The rows of a group lie close to one hidden flat surface of 8 dimensions, which passes through zero. Surfaces can cross.
Some rows, each with its group after it:
[-4  5 -6 -2  4 -3  3 -2 -4  2 -3 -3  6 -6 -1 -3 -2  7] => X
[13  3 12  3 -6 -8 -3 -1 -9 -2 -3  2  8 -5  4  7  1  4] => U
[-2  4 -4 -9 -2 10  0  8  5  1  2  4  4 -3 -1 -4 -8  4] => R
[  0  -8  -2 -10 -10 -16  10  -1   0   5  12  -9  14 -12   9   2 -12   7] => M
[  1  -3  -2  -5 -12  -3   4   2   3  -6  11  -7   1   0   5  -1   1   4] => E
[ 9  4  3  1  0  2 -3  2  4  0 -1  5  1 -4 -5  3  2  5] => C
[-31 -11   0  -5 -16  11 -15   2  -3  -8  17   9 -10  19  -2  -7  -8  -6] => U
[ -1  11   3   3 -24  -7 -11   5   0  15 -14   5  31  11   0 -13 -13   5] => U
[ 11   7  10   3 -19  -9   2   1 -12  -8   0  12  12  -6   7  14 -15   4] => E
[ -6  -8 -11  -3   4  -6  17  -4  -1   3  -1 -24  -4   5  10  -7   6  -5] => C
[ -1  13  -2   9  -1  -3  10  -1 -11   1 -18   1   8   8   5  -2  -8  -5] => X
[11  0  0 -2  8  0 14  2  7 -3  1 -4 -2 -3  5  2 -1 -8] => X
[ -4  -1   0   4   3  -3 -10  -6  -7  -1   2   0  -6   0   0   5   5  -1] => M
[ -1  10  -7   3  -5   4  -6   1  -4 -11   3   2  -8   4   4   4   0   0] => M
[-10  -2  -1  -2   0   5   8   0   1  -4   0  -2  -2   8  -2  -9   1  -1] => E
[ 16   6  -8  -5  -1   0  16   5  11 -11   7  -5  -3  -8   7   4  -1   2] => M
[ -2   5 -14 -11   0  -6  15   2  11  -3  12 -10   9  -3  11 -10 -11  -5] => E
[  4  -3  -5  -6 -11   0   0   4   7   0   7  -8   0  -2   2  -1   4   7] => E
[-15  -8  -3   2  -6   0 -18  -2  -2  12   1   0   0   9   0   0  -6  -8] => C
[ -5  -5  15 -10   7  10   2   4 -10 -10   6   8  -6  -2  -2  -4   2   2] => R
[  8   0   3   4  18 -12  13  -8  -5   2  -3  -5   3  -8   7   5   0  -9] => C
[  3  -1  18   6   1  -6   4  -4  -7  -7   1  13   4   3   2   6  -7 -11] => M
[ 4 -3 10 10 -3 -5  1 -6 -8 -3 -7  2 -3  3 -4  6  9  3] => R
[ -3   0   4  10  -4  -9 -10  -6   5   3   1   5   8   9  -3  -2   0  -8] => E
[-15  -2  -7  -3  10  22   7   6   4   0  -9   4 -14   7 -12  -9   3   3] => R
[-6  6 -3 -2 10 -1 -1 -1 -8  1 -1  1  5 -2  5 -4 -7 -6] => U
[ 2 -4  0 -8  3  0  1  3  6 -3 12 -3 -1 -3  5 -2 -2 -7] => U
[  8   7   5  -4  10 -18   4  -5 -10   8  -5 -18  22  -1  16 -16   4  -8] => R
[  1 -15  20   7  -6   5  30   6  -8  10 -23  14   5   4  -2  10 -21  -8] => C
[ -2  -2  10 -10  12   0   0   2  -2   0  10   7   6  -4   6  -4 -11 -13] => X
[-4 -2  5  3  1  0 -6 -2 -6 -3  2  6 -4  0 -2  5 -1 -1] => R
[ 13  -4   9   3  -7   8  18   5   9 -11  -2   9  -7   1  -7   6   2   5] => E
[  2  -8   2  11   9  -3  -3  -8   2  -2   1   3 -15  -2  -6  14   9  -4] => R
[ 2  1  7 -4  1  3  1  3 -4  0 -2  1  4  1  2 -5  0 -1] => U
[ -8   5 -14 -15  -2  13  -4  10  -4   0   6   3  -3  -6   7   2 -18   1] => E
[ -7   2  -8   1 -25  10 -17   5  -3   0  -5  -3  -7   9  -8  -1  10  20] => M
[  5  16  -9  -2  11   4   6   1   0  -1 -12 -11   4  -2  -2 -15  13  11] => C
[-11  14 -19  -7   1 -11   3  -3  -4   2   6  -4  16  -8  11  -4 -19   0] => X
[-13  -4   5  -3   3   9 -13   6  11  13   1  13   8  13  -5 -12 -13 -17] => M
[12 -4 20 -4  1  7 -5  7 -6  1 -6  1  0  2 -2 -6 13  3] => U
[ -1  -3  -7   0 -25   1 -10   5  14   4   6   0   3   6  -4   0  -2   8] => U
[ 2  5  3  1 -9 -2  5  2 -6 -4 -4  2  7  1  2  0 -4  5] => M
[ 20  14  -6 -14   9   9  -4  12   0   8  -8  -9   6 -16   7  -5   1   8] => U
[ 0  0  0 -5  8 -2  3  0  0 -7 11  6 -1 -9  5  5 -8 -5] => R
[ 8 -2 -1 -1 -4  9 14  7 10 -4 -3 -3 -6  4  1 -2  2 -2] => X
[ -6   5  -3  -2 -22   7  -1   5  -4  -2  -8  -6   4  12  -3 -11   5  16] => C
[  5  -7  16   8  18   0  11  -8 -15  -7  -9   1 -13  -3  -4   7  15   0] => E
[ -1 -11   1   0  -8  -2   5  -1   1   2   2  -5  -4   3   3   3   0  -3] => C
[14  2  8 -2 -4 -6  3  2  1  2 -1  2 12 -7  3  1 -4  3] => X
[ 4 -1 -6  2  1  1  4  0  8 -1  1 -5 -7  1  1  2  4 -2] => X
[ -7 -12   1   3  -6 -17 -17 -12 -13   6   8  -8  -2  -6   1  11   8   9] => M
[-11  12  -5  -1  18  13 -17   2   1   5  -5  11   1   0 -10  -9  -1  -2] => C
[  8  -1 -10  10 -17   0  -7   2  16   7  -4  -1  -4   2  -8  10   4   9] => R
[  4  12 -21   3 -21   0  13   5   9  -1  -8  -9   5   5   5  -1  -7   9] => X

New rows, each followed by its group:
[-22  -5  -3  -2   8   5 -11  -5  -8   0   5   1  -9   2  -8  -4   5   4] => X
[-15  -8 -11  -7  15  10   3   2   8   5   5  -4 -10   3   0  -6  -6 -12] => C
[ -9 -14   3  15  -3 -13  16 -12  10  -7   9   3  -6   9  -6   7   1  -9] => U
[  8   1  -8  -2  11   4  19   0   0  -3  -9 -15 -11  -9  -2   0  16  14] => M
[  1   5  -4   2   8  -6   0  -6  -5   8 -12  -7   6 -12 -11  -2  13  23] => X
[-12   0   8  -6 -15  12  -9   9  -5   0  -1  11   7  14   0 -10 -13  -4] => X
[-12  -4   8   3  16   3  -1  -7 -14  -1  -5   2  -7   5  -3  -4   7  -6] => R
[-1  1  2 -2 -5 -1 -1  0 -9 -8  5  3 -1 -1  5  5 -5  1] => U
[ 11   5  -2   5  -8 -13  12  -2  12   6  -4  -3  16  -2   1  -1  -6   2] => U
[-3 -1 -3  1  6  0  2 -2  0 -2  1 -2 -5  0  1  1  1 -4] => X
[ -7  -8  12   1   6   1  -9  -5 -11  -4   4   2  -7   4  -2  -1   8  -4] => R
[ 1  0  3  2  0  4 -3  2  1  4 -5  6  2  0 -4  1 -2  1] => C
[ -3  -1   8   7 -25   4  -6   4   5  -2  -3  11   3  15  -9  -1   0   5] => E
[  4   3 -12  -8 -17   0 -20   8  16  14   6  -4  12  -5  -2  -5  -2  13] => X
[-11   7   1   8  11  -8  -4  -8  -7   8 -11   1  12   8  -1 -11  -2  -9] => E
[-1 -4 -6 -8  3  9 13  5  7 -4  2 -8 -8 -1 -1 -8  5  4] => E
[ 4  3 -4  5  1  0  1 -1  3  4 -8 -3 -1  3  0  0  3  0] => X
[ 5  6  3  5  6 -6  3 -3 -1  1 -3  6  7 -2  2  4 -7 -6] => E
[ 17  10  -3  -3   0  -8  13   2   2  -1  -1  -5  11 -13   8   4  -7   4] => U
[  6  -3  11   4   7 -10   4  -6  -1  -5   8   6   1  -3   4   7  -4 -12] => M
[ -2  12   0  16  11 -11   6 -11 -13   9 -26   2  13   0  -5   0  -2   1] => U
[-27   7 -16  -4 -12 -12 -17  -9 -24  -2  10  -4   7   0  12   1 -16   4] => M
[  9   7   2  -2 -11  10   0  14  11  10 -11  14  14  -3  -7   0 -14   7] => C
[-28 -11   3   3  14   2 -16  -8  -5   1  10   6  -9  14  -3  -6   0 -21] => U
[  1 -10 -12  -2  13   4  12  -3  15  -8  13 -11 -23  -4  -1   5  12  -4] => X
[-10  -5   8  -3   5   8   4   3   4  -5   8  12  -2   9   0  -5 -11 -17] => M
[ 22  -8  12   8   2 -21  15 -10  -4  -7   4  -8  -1 -10   8  16   9  -2] => C
[12  5  4 -2 -5  1  1  6  3  4 -7  2  9 -5 -2 -1 -1  9] => R
[  8  14   6   2   2  11  15   8   4 -14  -5  13   0   7   1  -4  -9 -12] => M
[  8   2 -11  -4 -10  12   5   8   9  -1  -6 -11  -9  -1  -6  -3  13  19] => M
[  6   6  -3  -9  11   5  -5   6   6  14  -8  -8  11  -5  -1 -15   5   3] => R
[-10  -8   2   3   3  12  12   0  -3 -12  -1   2 -20  12  -2   0   5  -7] => X
[  0   6  -3  -4  -1  -4   3   1  -2  -2   4   3   8  -5   6   2 -12  -3] => R
[-2  2 -3  7 -1 -5  1 -5 -1 -1 -3  1 -1 -1 -2  7 -1  3] => U
[ -1   4   2  11  -3  -8   0  -8 -12  -2  -9   1   1   3  -1   5   2   2] => X
[  4   2  -2  -6  -7  -7   2   2   4  -3  12   0   8  -6   8   2 -10  -1] => X
[ -9  -9   1 -15  -7  14  21  12  14  -6  10   4  -1   7   0 -12 -13  -3] => M
[ -7   9 -17   0  -7  -5  13  -3  -3  -5  -3  -8   3  -4   1  -1  -4  15] => X
[ -8  12  -7  -3   9  13   8   6  -1   3 -15   1   4   6  -2 -14  -5  -1] => M
[  4   9  -6   6 -15 -17   0  -4  -3  -7  11   3   9   5  20  12 -22 -18] => X
[ -2   7 -13  -6   0  12  -5   7  15 -14  18   4 -13   5   6   1  -6 -12] => M
[  8  18   2   5   0  14   3   9   6  -7 -12  13   2  10  -2  -7  -6  -6] => M
[  7 -10   8  13  -6  -4 -10  -7  -1  -4   1   0 -15   4  -7  14  18   3] => X
[ 9  2  5 -5 -1 -1 -9  4  1  5  0 -1  9 -2  4 -4  0 -2] => U
[-5 -3  1  2 -1  0 -4 -3 -4 -9  9  4 -8  3  2  5  0 -5] => M
[ 8  0 -8 -5 -7 -7 -2  3 11  8  6 -7  8 -5  7  2 -7 -2] => C
[ -8  14 -15   5   6   0   6  -4  -8   9 -24  -9   8  -3  -8 -10   4  19] => X
[ -2  -6   1   1  25  -5 -11  -6   8  15   2   1   2  -3  -1  -3   0 -17] => M
[  3   7   8   3  -6  -8 -25  -1 -10  11  -6   8  17  -2   0   0  -4   4] => R
[ -5   6  -1 -11   2  -1 -10   4  -3   5   6   0  13  -2   7 -10  -9  -3] => R
[  1  19  -7 -11   1   4   8   3   1 -23  13   2   3  -6   4  -8  -2   9] => C
[  5   0   7   9 -12  -4  -3  -4  -9   0 -12   0   1  -1 -10   5  14  21] => X
[ 11   1 -12 -10  -2   9  -2  10  14   2   5  -7  -6  -9   1   1   4   8] => U
[-13   3  -1   0  -4  14 -11   4  -3  -2  -4   9  -4   9  -9  -8   2   5] => C
[ -8  -1  -1   4  14 -10   7 -11 -15   0  -6 -12  -2   3   8  -4   7  -7] => C
[  4   5   0  -3 -13   7   3   8   4  -4  -1   5   4   0  -3  -2  -4   9] => C
[ -5   0   3  -2  -5   4  -6   2 -12  -8   7  13  -4  -3   5  12 -15  -4] => E
[  1   4   0  -3  -8 -16  -1  -4 -10  -7  15   2  10  -7  15   9 -16  -5] => E
[  5  -5   4   6   3 -11   0  -7  -4   3   0  -7  -2  -2   3   6   8  -3] => C
[ -2   1  11  14  13  -9  -5 -11 -10   7 -16   0   4   7  -7  -3  14  -3] => E
[-13  -1   3   3   2   0   0  -5 -14  -4  -3   0  -3   7   1  -3   1  -3] => C
[  3 -10  -3  -1  11   3   4  -2   9  -1   5  -8 -14   0  -3   0  14  -4] => R
[ 7  6 -9  0  4 -1  3  2  9  5 -3 -5  2 -1  5 -1 -4 -7] => X
[-5 -1  2 -6  2 -1 -1 -1 -5  0  5  1  5 -7 -2 -3 -1  8] => X
[ 18   2  -6   0 -18  -4   9   6  17  -5   8  -5   0   0   9   8  -5  -3] => X
[ 15   6  -9   3  23  -2  14  -2  11   7 -11 -11  -2  -8   2   0   7  -7] => X
[-14   4 -10  -5  -7   5  -8   4   2   3   4   3   6   7   2  -8 -13  -4] => E
[  2   2  14   0  -4 -11 -13  -3 -17  -5   7   6  10  -1  10   5  -7  -7] => U
[ 7 -4 16 -4  4  7  0  5 -1  3 -6  5  3 -1 -4 -4  4  1] => X
[  1  -6  -3 -17  -9   4  -1   9  14  -4  22   1   2  -4   6  -3 -11  -3] => X
[  3 -23   6   4 -19  -7  11  -2   0   2   3 -13  -9   7   5   8   7   0] => C
[ 9 -1 -2 -2 11 -6  5 -2  8  7  1 -5  4 -9  2  1  1 -3] => M
[12  2  8 -5  0  2  6  4 -5 -6 -2 -1  0 -6  3  3  3  6] => U
[  8   0   1  -7  -4 -13   0  -1   2  -4  17   1  11 -12   9   6 -11  -1] => X
[ -4   4  -8  -2  -3   2   2   3   3   7  -7  -8   6   6   2 -11   0   1] => R
[  2  16  -5   5  10  -1   4  -4 -13  -6 -11   0   1  -2   4   0  -1  -1] => M
[ 7 -1  1 -6 -9 11  6 10  9  3 -7 -2  2 -1 -8 -8  7 17] => X
[ -6  16  -9   3  10  -8 -14  -9 -12   1  -5 -10   8   2   4 -11  10   3] => C
